The same things were measured in two ways. Each way mixes the same 10 hidden numbers, adds some noise and spreads widely along 6 directions of its own, which tell nothing about the thing.
In the rows, zero is written as 128.
Some things both ways: the first way, then the second way.
[154 112  77 125 153 112 144 149 131  86  97  98 177  81 161 172 114 119]
[176  93 111  86 117 140 132 107 176 134 118  98 113 154 166 109 116 130
 120 135 100  77 151 107  79]

[171  79 163 138 133 109 158  97 124 128  61 100 129 146 139 140 133 171]
[155 124 128 132 135 121 129 125 142 145 187 139 147 133 172 154 110 111
  96 130 131 114 121 144 102]

[129 129 142 135 130 116 121 105 132 144 101  90 118 166 113 112 140 192]
[142 119 104  71  83 123  99 131 146  94 119 113 118 161 126 114 129 142
 124 172  79 114 126  99 100]

[130  66 122 175 140 107 178  88 123 114 118 130 144 154 129 121 144 167]
[ 72 152 123 134 125 108  99 148 111 173 118 190 139  75 110  87 150 134
 166 125 155 185 124 136 190]

[ 81  77 156 182 124 146 112  72  87 122 104 122 118 212 115 123  77 156]
[ 85 132 101 161 144 162 133 158 157  90  93 176 134 100 117 133 158 167
 139 116 160 133 131 105 155]

[107 123 125 211  66 146 115 132  98 124 127 157 100 101 140 154 105  91]
[ 85 105 123 149 161 141 139  83 112 157 122 139 143 104  90 138 153 136
 142 137 145  92 161 158 180]

[147 136 174 145 118 146 129  73 146 180  91  86 121 148 109 104 140 153]
[109 107  98 121 107 172 131 115 166 135 127  96  93 131 105 149 148 140
 140 137 118  79 141 109 103]

[ 87 146  85 174  59  89 118 138 112 112 164 114 116 103 106 145  89 140]
[141 115 104 111 123 105  81 130 162 105 124 185 178 111 145 141 151 150
  83 149 144 167  78  79 116]

[133  98 155 158 129 137 113 110 117 155  86 120  99 152 107 107 135 123]
[ 96 119 108  87  80 105  84  72 150 155 141  93 156 143  61 125 161 126
 147 156 106 107  96 132 121]

[127 114  89 128 149 110 144 140 112  80 113 147 153  98 164 170  81  53]
[115 149 145  90 105 161 153 146 145 134 182 153 116 125 170 120 103 101
 134 138  93 127 123 140 109]

[166 108 120 151 121 128 153 102 163 144 129 119 119 100 152 125 133 111]
[ 78 150 133 138 137 152 142 118 129 172 203 156 130 101 122 129 136  79
 168 132 128 100 126 176 171]

[154 107  91 136 170  83 186  83 174 156 163 162 131 128 162 115 194 107]
[107 139 153 113 106 124 111 139  95 159 102 154 141  80 148 136 110 136
 120 117 119 208 131 113 157]

[146 131  69 139 121 118 133 147 140  85 129 129 157  76 164 177  99  75]
[106 117 106 102 102 140 108 162 183 119 115 143 115 131 120 118 135 140
 139 140 112 146 112 105 136]

[125 127  68 163  74  85 120 164  97  83 102 112 156 133 165 163  93 113]
[ 92 104 114  66  82  83  94 106 149 127 108  91 131 165  94 111 131 167
 169 154 104 118 106 127 141]

[ 96 154  59 114 163  76 111 178 111  64 132 111 155 152 156 147 128  43]
[150 108 134 138 131 154 141 172 145 133 146 144 100 124 181 138  91 117
 105 134 110 137 127 127 147]

[105 108  80 156 171 126 121 136 103  67 114 143 167 150 165 169 123  93]
[ 95 148 112 102  92 101  95 164 114 108 147 166 120 147 112  75 127 122
 175 166 100 138 108 145 180]

[107 119 105 193 101  99 174 105  97  92 132 154 170 137 168 157 125 127]
[ 83 106 123  98 119 137 137 120 135 117  59 112 101 135 114  90 127 178
 170 115 124 117 160 133 144]

[154 160  51 125 141  96 155 163 147 102 138 107 138  98 178 159 134  78]
[121 115 141  91 130 104 112 131 127 139 136 124 121 130 156 143 100 132
 121 132 110 140 145 149 136]

[143  95  82 191  84  75 153 132  83  97  94 119 153 187 172 146 110 112]
[123 112 128 122 103 173 152 112 188 118 105  40 107 166 117 116 104 111
 155  75  86  71 137 168  95]

[101 138  92 140 104  44 155 140  79 121 104 122 133 164 140 152 118 121]
[119  97 142 110 119 144 144 104 115 137  96 110 108 129 145 152 107 163
 115 109 121 129 166 125 103]

[126 178  90 194 120 130 117 124 144 127 156  86 158 129 125 119 152  87]
[126 142  95 159  98 162 104 182 164 127 184 150  97 128 134 117 132  80
 144 126 115 118  81 126 135]

[148 165 117 168 132 121 158 127 146 121 164 130 133  57 161 143 123  51]
[129 103 144 126 139 128 138 107 149 158 138 143 153 113 157 145 115 139
  97 109 147 143 111 138 111]

[108  88  98 132 134  59 118 141  76  95  80  79 128 203 101 143  98 158]
[ 98 120 110 121  79 121 100 117 126 151 101 139 131 132  80  79 147 141
 155 128 123 149 107 128 133]

[182 114 127 191  65 160 147  88 166 140 125 116 149  42 132 161 113 153]
[ 52 127 101  82  87 122  95 115 125 162 119 154 100 115  74  61 165 133
 214 144 121 125 122 124 173]

[140 148 127 172 152 115 141 148 101 125  97  92 156 128 175 122 119  82]
[137  84 120 105 114 156 161 108 184 143  97  63  90 162 139 135 108 154
 142  99 109  73 169 125  80]

[147 157 148 143  93  62 151 126 110 146  91  93 126 169 155 127 168 126]
[121  68 128 108 114  90 103 123 141 106 128 102 118 170 142 198  96 164
 109 104 121 130 116 124 119]

Other things, the second way, with their names:
<44>: [117 119  98 175 133 147 106 157 130 128 126 149 103 128 105 122 142 125
 124 121 139 119 141 143 147]
<214>: [144 145  98  80  44 157 115 160 104 124 163 138  52 151 165  95 113 103
 176 148  67 109 141  74  91]
<447>: [151  73  98 130 116  97  63 163 208 134  66 140 145 138 106 138 143 162
  83 105 135 189 114  89 119]
<313>: [ 85 132 149 117 136 162 176 100  91 144 199 153  98 116 177 162 103 112
 156  98 128  91 161 155 117]
<337>: [104 132  95 100 112 115  64 142 189 114 141 155 153 123 104 105 161 108
 134 137 122 139  73 126 132]
<220>: [110 111 143  76  87  96 129  64  73 157 179 137 135 150 151  94 101 115
 175 131 110 103  92 149 139]
<278>: [105 111 123  93 111 137 135 115 178 110 140  77 111 163 130 129 115 145
 139 130 113  83 112 159  99]
<471>: [137 122 125 133 135 147 129 137 101 153 156 181 103 119 152 100 120 104
 120 138 121 125 156 141 136]
<209>: [114 135 141  87 117 158 125 163 156 115 151 157 115 110 167 137 108 111
 115 156  89 155 114 122 139]
<481>: [127 126 141 110 103 112 123 166 101 143 185 144  84 144 183 130  76 106
 149 124 104 140 128 146 144]
<370>: [115 150 116 152 108 155 128 187  88 130 177 140  63 130 144 147 104 106
 143 148 103 119 164 145 154]
<174>: [128 103 153  83 102  99 117  87 112 161 125  79 131 149 129 133  94 145
 112 144 102 134 132 163 109]
<123>: [141 120  96 124  92 148 108 169 200 127 140 167 133 130 124 107 145 112
 123 149 106 142  85  87 133]
<293>: [125 134 137 116  94 159 158 175 110  87  88 165 101 142 158  96  95 164
 126 130  98 165 151 113 125]
<222>: [ 54 120 133 117 136 114 155  97 115 151 135 132 131 128 103 120 136 177
 165 141 161 105 147 172 155]
<303>: [ 63 146 151  91 122 133 169  51  79 165 176 151 139 113 146  69 121 107
 210 112 133  79 114 182 152]
<395>: [137 125 127 143 106 143 148  82 121 183 131  96 143 118 122 102 131 127
 137 129 136  94 125 144 113]
<469>: [126 147 129  87  52 135 125 125  78 105 121 136 110 163 132  54 106 129
 158 150  75 129 116 134 108]
<108>: [158  96 124 133 108 133 127 137 166 132  96 109 127 142 154 112 102 132
 121  89 116 136 114 118 115]
<358>: [122 137 128 101 116 124 103 201 128 158 110 171  76 102 163  71 105 125
 144 140 111 187 152 126 159]
<13>: [ 83 108 127 130 119 123 131  91 114 145  92 105 134 136  86 124 135 176
 138 121 142 119 148 159 129]
<80>: [117 140 135 102 120 148 145 116  85 177 189 138  92 115 160  92 106  87
 165 166 100  87 147 161 156]
<385>: [139  99 114 105 101  97  80 150 134  91  83 168 145 134 147 139 123 179
  88 124 130 192 103  80 110]
<139>: [ 85  97 112 132 119  90  75 127 113 149 168 203 150 119  96 155 150 127
 131 141 141 166  92 117 190]
<70>: [ 96 105 113  98  99  89  86  88 145 182 149 107 148 138  74 107 148 126
 152 164 123 117  85 151 154]
<251>: [ 96 132 126  41  44  99  81 123 125 121 121 124 120 161 101  80 118 122
 175 142  59 158 105 124 126]
<318>: [108 123 109 159 134 183 131 178 111 125 153 175  66 106 151 140 122  88
 159 109 110 115 162 116 182]
<339>: [ 83 161 125 114  71 188 152 159 132 103 152 160 102 139 115  75 124  98
 180 143  77 121 107 141 150]
<85>: [ 79 161 127  90 104 167 148 175 153 121 161 171  95 118 144 105 123 117
 168 148  99 133 140 131 138]
<51>: [151 132 139 135 116 121 126 115 133 160 127 104 157 114 159 132 111 134
  98 120 142 143 105 140 105]
<367>: [106 130  96 186 131 166 122 159 153 168 159 168 105 100 112 121 155  95
 153 105 148 112 132 125 159]
<480>: [112 127 126 106  95 103 107 149 122  90 117 168 151 138 138 143 119 165
 118 141 117 175 108  99 135]
<124>: [121 120 131 110  72 157 114 194 167 105 164 130  77 164 150 149  84  82
 141  85  58 157 113 130 115]
<401>: [147 104 104 128 100 127  84 172 162 111 123 131 105 142 142 143 117 120
 116 116 104 147 111  95 125]
<62>: [ 99 118 117 125 114  91  69 175  99 154 133 174 101 112 120 135 125 134
 137 139 125 188 139 122 180]
<491>: [ 77 107 126  68  99  89  83 131 173 103  77 116 148 148  84 111 132 171
 149 141 104 166 106 135 158]
<232>: [109 140 131  72  89 122 121 106 102 119 114 125 112 151 134  44 110 125
 175 130  93 115 131 159 119]
<202>: [ 85 163 125  76  95 117 114 174 141 120 163 151 110 128 141 114 120 131
 167 164  96 147 130 133 150]
<309>: [141 114 128  95 104  92 101 113 111  81 137 138 161 153 152 173 112 158
  86 149 111 143 112 111 103]
<420>: [ 89 130 111 173 133 161 137 138 121 133 104 140 115 104 107 136 144 141
 153 102 143 120 163 128 164]

Some of these things the first way, each followed by its name:
[141 120 104 126 165  97 155  73 168 122 167 157 158 118 172 153 156 113]
<339>
[143 102 159 137 179 163 138  80 146 116  90 133 153 134 126 122 163 109]
<80>
[118 130 101 160 100  84 132 105 110 108 127 118 144 154 127 168 113 182]
<469>
[ 91 180  50 177 114  63 156 162  76  90 152 152 155 122 178 180 119  64]
<13>
[ 94 140 149 164 146 125 104 123  99 129 113  98 103 170 108 122 114 116]
<385>
[191 118 114 157 136 120 139 163 132 104  93  83 124  79 144 161 125 108]
<447>
[165 182 100 176 142 152 102 121 190 180 180  53 118  96 139  93 123 113]
<395>
[ 78  98 167 181 130 121 127 130  45  87  65 119 119 170  84 133 119 139]
<471>
[ 99 155  91 175  82  55 124 158 127 121 168  90 135 110 126 100 138 149]
<123>
[141 120 126 160  73 104  94 133 127 133 116  82 121 121 131 140  86 129]
<220>
[ 87 134  88 218 110  94 157 108  88 141 155 152 146 157 154 131 156 115]
<420>
[190 109  81 121 163 124 135 135 161 116 113 123 140  75 174 183 119  86]
<251>
[147 134 138 141 100  88 128  96 136 140 127  80  99 172 137 133  99 217]
<293>
[147 162  86 179 100 137 148 136 145 119 153 114 143  82 176 137 100 112]
<202>
[114 175  89 179  72  97  92 154 116 145 167  87  91 130 147 134  75 126]
<480>
[176 104  85 107 140  91 154 136 137 107  72 105 143 129 139 177 159 139]
<62>
[ 90 151  90 185 111  62 180 119  83 104 129 137 165 161 126 153 191 144]
<44>
[143 141  34 121 149  80 160 167 139  61 125  73 164 118 143 151 123 130]
<358>
[ 95 154 160 226  37 128 130 114  65 100  95 114 135 172 120 119  85 115]
<278>
[147 153  87 101 174  98 118 111 170 176 117  33 161 149 120 115 154 182]
<214>
